There are 3 nested groupings, the coarsest first. Each group lies inside one group of the grouping before and may be the whole of it. The rows also spread widely along 9 directions, which tell nothing about the answers.
(in the rows, 128 means zero)
Known rows, each followed by its group in each grouping:
[121 176 139 155 155  85 130 131 138 123 120 134 121 131 113 137 183 109
 168 145 139 105 171 128 172 117 130  87 156] | razuz pefak K285
[163 139 111 135 144 138 161 160  60 113 140  90 149 126 130 134  78 120
 127 161 122 117 151 122 143 110 127 146 129] | temi Vebul K145
[150 161 185 157 132 149 189 165 141  97 157 143 146 144 101 138 167 116
 196 128 119 126 201 154 155 141 110 107 147] | pipob Kel K542
[168 161 152 148 147 141 169 152  94 110 165 112 136 144  87 139 121  97
 166 140 138 114 187 158 164 129 102 121 138] | temi Vebul K943
[159 137  74 144 176 172 143 169  63  95 150 121  99  83 132 101  69 160
 105 141 108 103 168  76 120 125 122 146 103] | razuz vum K194
[168 127 156 145 127 149 121 155 102 103 126 119  86 118 113  92  79 147
 102 120 157 123 154 117 138 111 115 160 122] | pipob Rorib K134
[157 148 155 170 139 127 145 168 116  82 116 136 110 180 179 139 118 108
 116 120  83  92 123  95 132 138 111 122 113] | razuz zal K263
[170 121  90 146 168 182 206 183  72  97 151 104 159 115 155 148  77 138
 140 151  95  97 153  98 120 136 122 137 127] | razuz vum K386
[182 127 166 151 139 138 155 169 105  97 131 112 121 190 140 139  72  95
 116 123 112 107 114 125 147 128  93 140 115] | razuz zal K767
[105 128 157 169 183  87 123 173 162 145  94 118 119 127 108  92 156 138
 143 111 106 106 157 127 147 101 163 118 147] | pipob tusam K910
[113 143  82 174 185 100 115 158  85 135 103 116 107  92 150 120  99 162
 108 172  68  81  97  94 106 104 156 142 101] | temi zuko K605
[152 145 134 165 132 119  82 154  75  92 116 132  61 144 153  83  60 141
  66 139  79  98  91  82 113 111 109 155  69] | temi Nunin K661
[159 184 141 151  73 117 136 107 104  88 105 139 108 152 158 198 144 103
 142 180 176  90  98 137 139 122 101 131 132] | pipob Kel K18
[169 169 187 175 118 148 152 143 124  91 139 138 101 166 119 137 152  94
 155 103 133 101 160 150 152 146  91 134 129] | temi Vebul K3
[138 100 133 168 101 142 114 141 107 104 101 117  85  79 160 100  87 184
  70 160 105 154  82  69 110 102 138 188  95] | razuz vum K529
[139 139 129 140  91 138 197 137 107  95 130 107 177  87 162 158 169 148
 168 174 146 162 174 101 151 115 159 132 180] | razuz pefak K583
[129 122 132 170 193 128 142 182 129 120 150 132 113 116 101  84  98 149
 131 153  45 119 141 108 124 119 128 114  98] | razuz foli K475
[152 107 150 187 151 161 164 166 133 129 115 117 112 116 131 138 125 142
 143 110 125  89 112 138 116 135 130 157 146] | razuz foli K712
[132 124 168 167 143 105 153 176 133 121  95 119 141 182 156 152 105 110
 128 150  81  87  81 135 119 114 127 130 117] | pipob Kel K41
[149 166 144 162 113 112 106 124 129 108 103 132  77 122 136 129 171 114
 135 111 177 102 159 114 159 122 129 127 157] | razuz foli K712
[166 152 111 131 135 137  99 156  54  96 142 111  75  95 122  54  78 147
  89 114 138 131 197  81 150 104 131 153 116] | temi Nunin K661
[146 148 106 165 149 147 141 147  97 130 101 124 103 101 135 150 111 142
 132 137 163  69 122 137 118 118 130 154 137] | pipob Kel K41
[142 116 139 152 160 110  97 157 123 152  83  87  86  92 117  80 127 144
 100  73 186 122 175 109 166  99 165 163 175] | razuz zal K263
[163 152 133 173 130 176 157 144 103 104 134 147  94 118 121 164 103 141
 141 154 143  74 106 150 109 139  90 153 107] | pipob Kel K18
[115 137 140 157 112  64  79 106 134 143  92 113  90  96 112 123 151 138
 113 179 163 140  95 118 154  84 152 138 141] | razuz foli K712
[162 149 166 192 114 170 126 158 110  84 107 137  66 128 168 113 129 137
 104  77 118  88 135 104 116 147 112 175 112] | temi Vebul K943
[129 142 135 167 137 110 103 156 129 103  73 122  79 120 184  97 157 138
  99  83 120 102 156  60 141 117 157 140 142] | razuz vum K194
[171 109 155 187 134 184 127 160  92 118 115 111  72 114 126 106  58 153
  83 101 124  95  88 132 103 130 105 206  97] | temi Vebul K3
[113 143 131 209 147 148 134 142 122 120 110 142  87  75 139 127 149 174
 129 148  90  95  98 118  97 132 136 167 108] | temi Vebul K3
[116 133  95 167 136 136 153 139 114 120 132 124 123  43 126 125 150 181
 148 190 118 140 144 100 121 111 160 140 139] | razuz foli K475
[158 116 177 183  98 137 174 117 142 134 126 116 135 143  99 198 137 115
 169 178 165 116  54 187 131 125 103 152 146] | razuz foli K712

New rows, each followed by its group in each grouping:
[142 115 122 193 169 201 211 168 125 136 122 116 144  71 126 161 149 167
 183 109 145  80 145 148 111 149 139 159 174] | razuz pefak K285
[125 119 124 143 124  77  73 145 106 124  69 103  90 118 159  99  80 152
  62 159 128 124  87  82 131  71 160 161 111] | pipob tusam K910
[180 144 147 141  74 147 162 134  74  85 119  95 133 132 168 153 113 115
 121 140 162 134 143 115 147 119 129 170 145] | temi Vebul K3
[118 122 147 171 171 106 121 174 139 129 103 117 104 107 131  79 138 154
 120 109  98 127 162  94 145 111 158 138 140] | razuz zal K767
[134 148 165 201 139 152 177 153 137 112 124 135 125 130 136 155 169 130
 169 129  93  93 123 147 118 148 123 141 130] | temi Vebul K3
[119 124 152 180 150 120 162 166 156 120 115 122 135 111 136 119 178 141
 162 127  94 123 156 113 137 123 160 120 156] | razuz foli K475
[123 142 135 163 139 118 108 140 119 107 121 138  92 100 129  99 120 158
 106 161  98 131 122  92 128 110 126 136 108] | razuz pefak K583
[142 142 150 195 152 129  85 155 135 108  78 146  44 151 161 108 123 128
  86  84 108  61  89  92 118 137 106 150  99] | razuz vum K386
[172 145 122 163 114 129  79 129  67 122  87 108  50 127 138 117  70 128
  74 113 182  78  85 120 128 106 113 185 117] | temi Nunin K661
[151 159 138 184  93 122 117  99 107 135  85 117  84 103 125 179 154 130
 140 143 204  90  81 155 133 120 122 175 150] | temi zuko K605
[150 104 187 146 122 102  88 153 146 135 112  94  83 112  83  53 123 135
 100  96 158 173 172 114 175  91 145 154 148] | razuz foli K475
[153 135 219 174  81 120 131 145 155 103  99 136 100 171 134 139 145 114
 130 119 141 124 107 145 140 121 108 150 126] | pipob Kel K41
[140 109 166 180 109 145 110 149 137 122  88 123  75  98 131 106 119 172
 100 109 153 121 103 120 116 107 139 187 125] | pipob tusam K910
[155  92 201 165 143 133 201 176 157 133 129  92 170 166 104 144 135 103
 173 116 113 138 137 158 158 125 125 137 161] | razuz vum K529
[169 114 112 151 146 150 154 153  91 126 109  90 123 120 134 149  86 126
 119 129 160  97 117 123 135 116 126 162 144] | razuz vum K194
[139 111 141 154 133 113 175 128 124 159 119  83 164 100  94 170 140 133
 167 174 180 144 121 164 160 104 151 149 179] | razuz zal K263
[149  90  99 150 185 178 201 183  66 146 164  72 176  58  85 117  58 177
 145 175 100 137 152 142 119 107 148 173 133] | temi Vebul K145
[153  84 176 167 113 103  88 135 132 158  58  79  83 136 124 120  93 126
  75 106 184 123  57 132 148  94 131 195 142] | razuz vum K386
[160 145 141 170 164 139 156 172 109  94 128 133 111 177 153 140  92 108
 125 124  86  76 116 113 130 140  99 126 107] | razuz zal K767
[133 145 124 175 123 161 176 152 120  83 130 141 124  85 164 134 173 163
 154 138  99 127 170  79 122 140 141 134 135] | razuz vum K194
[155 151 148 163 153 127 162 177 125 100  96 115 128 167 187 134 160  99
 143  69 123  83 183  97 156 139 145 117 171] | razuz zal K263
[153 181 117 159 148 116 121 134 105  99 120 141  88 158 134 146 125  95
 129 147 127  73 129 111 148 128  95 108 111] | razuz vum K529
[173 139 163 134  60 127 136 133  94  92  99 110 118 154 164 162 100 115
 110 152 169 131 106 121 144 105 116 163 135] | pipob Kel K542
[173 130 129 162 125 181 138 147  91 111 117 122  78  87 123 124  87 162
 113 114 193  91 136 130 119 125 116 182 134] | pipob Rorib K134
[159 149 123 118 148 124 163 167  93 117 124  95 150 125 125 132 116 113
 152 131 159 109 203 128 165 107 145 121 165] | pipob Kel K18
[160 126 180 155  67 144 103 137  97  90 123 112  75  92 131  74 113 162
  82 118 146 181 153  90 143 108 127 192 115] | temi Vebul K145
[149 140 126 139 187 106 177 182  94 136 126  80 172 146 123 135 128  98
 169 116 115  96 192 137 166 114 154 111 174] | temi zuko K605
[163 135 180 142 116 111 135 151 113  94 131 118 124 186 132 126  92  95
 114 147 107 134 118 117 155 114 101 123 115] | razuz pefak K583
[130  85 161 187 204 140 170 203 150 146 117 107 138 138 116 107 110 141
 143 104  62  91 118 135 118 126 146 134 138] | razuz foli K712
[167 159 148 160 134 164 177 147 114 105 140 131 118 117 104 149 144 128
 176 121 186  94 186 154 146 136 110 134 160] | pipob Rorib K134
[147 124 146 147 166 136 166 195 105 101 133 121 142 153 144 118  76 132
 125 144  60 103 138 114 121 119 124 125 105] | pipob Kel K18
[125  83 155 171 166 156 151 178 136 167 107  95 120  50  80  87 117 189
 137 106 148 136 155 149 124 104 164 185 161] | pipob Kel K542
[159 143 143 174 131 143 141 148 113 101  97 130 101 157 171 154 116 116
 118 120 125  72  93 114 123 136 109 143 129] | razuz pefak K583
[126 104 167 201 146 167 152 171 132 125 120 117 105  71 121  92 132 186
 126 110  89 130 135 123 109 130 147 184 121] | temi Vebul K943
[168 116 137 188 107 179 151 142 114 115 108 122  91 110 143 160 106 146
 120 133 153  90  72 135 103 135 113 180 126] | razuz foli K475
[138 163 131 161 154 143 182 157 111  82 157 149 147 135 142 146 137 128
 167 171  68 108 156 107 131 139 111  94 120] | razuz pefak K583
[153  92 149 186 154 142 118 161 125 137  80 104  83 138 140 125  81 135
  87  97 129  82  62 122 112 119 120 182 116] | razuz vum K194
[184 146 136 123 109 124  99 138  82  97 118 101  81 129 137  99  88 118
  82 110 187 138 174  91 174 105 123 154 143] | razuz zal K263
[143 131 143 168 165 120 173 152 131 144 117 102 147 136 110 163 144 113
 168 136 148  98 133 156 154 125 131 127 168] | razuz zal K263
[150 145 192 163 140 106 172 156 148 112 117 121 152 207 136 168 155  71
 170 124 114  95 119 153 159 134 107 100 156] | razuz pefak K583
[121 154 145 174 172 121 121 163 140 117 110 139  91 110 131  87 164 140
 135  94 108 102 182  97 143 129 139 118 143] | razuz pefak K583
[106 149 151 144 141  98  94 140 133 129 144 137  90  57  58  59 145 175
 135 169 126 178 195 114 157  90 140 126 119] | pipob Kel K542
[143  73 204 195 118 161 154 167 155 125 114 115 107 104 124 102 119 177
 114 109 108 159 102 123 119 127 134 189 129] | razuz zal K263
[111 129 129 193 127 136 119 135 111 122 116 129  89  57 131 116 122 192
 105 177  92 129  89 108  99 114 143 177  95] | temi Vebul K943
[165 136 149 165 159 164 142 163 108 113 134 132  89 121  99 112  88 142
 128 116 146  88 146 140 125 130 103 149 122] | pipob Rorib K134
[167 141 160 171  95 143  99 122 113  92 141 149  56 126 108 122  94 136
 100 161 137 127  89 121 126 123  84 153  86] | razuz foli K712
[148 109 130 146 112 140 104 156  98  94 109 112  80  83 156  69  87 174
  64 129 111 160 142  53 132 101 143 175 104] | razuz vum K529
[124 107 152 184 116 122 142 125 129 140 101 122 115 100 117 163 105 170
 126 203 140 116  37 153 102 104 127 172 115] | pipob Rorib K134
[138 133  97 168 172 149 136 154  93 125 113 121 104  97 137 130  89 155
 113 150 115  80 103 111 109 121 128 149 120] | razuz pefak K583
[194 119 159 133  69 144 109 139  88  78 136 112  83 145 141 109  55 124
  69 151 143 156 107  91 142 106  99 168  97] | razuz foli K475
[147 178 190 162  94 113 133 132 125  68 148 151 107 161 135 121 159 109
 140 154  83 146 157 110 155 131 100 116 101] | temi Vebul K3
[107 142 127 142 144  66 119 125 136 146 109 103 130  89  96 113 169 134
 145 176 143 156 161 113 176  86 160 114 157] | razuz vum K529
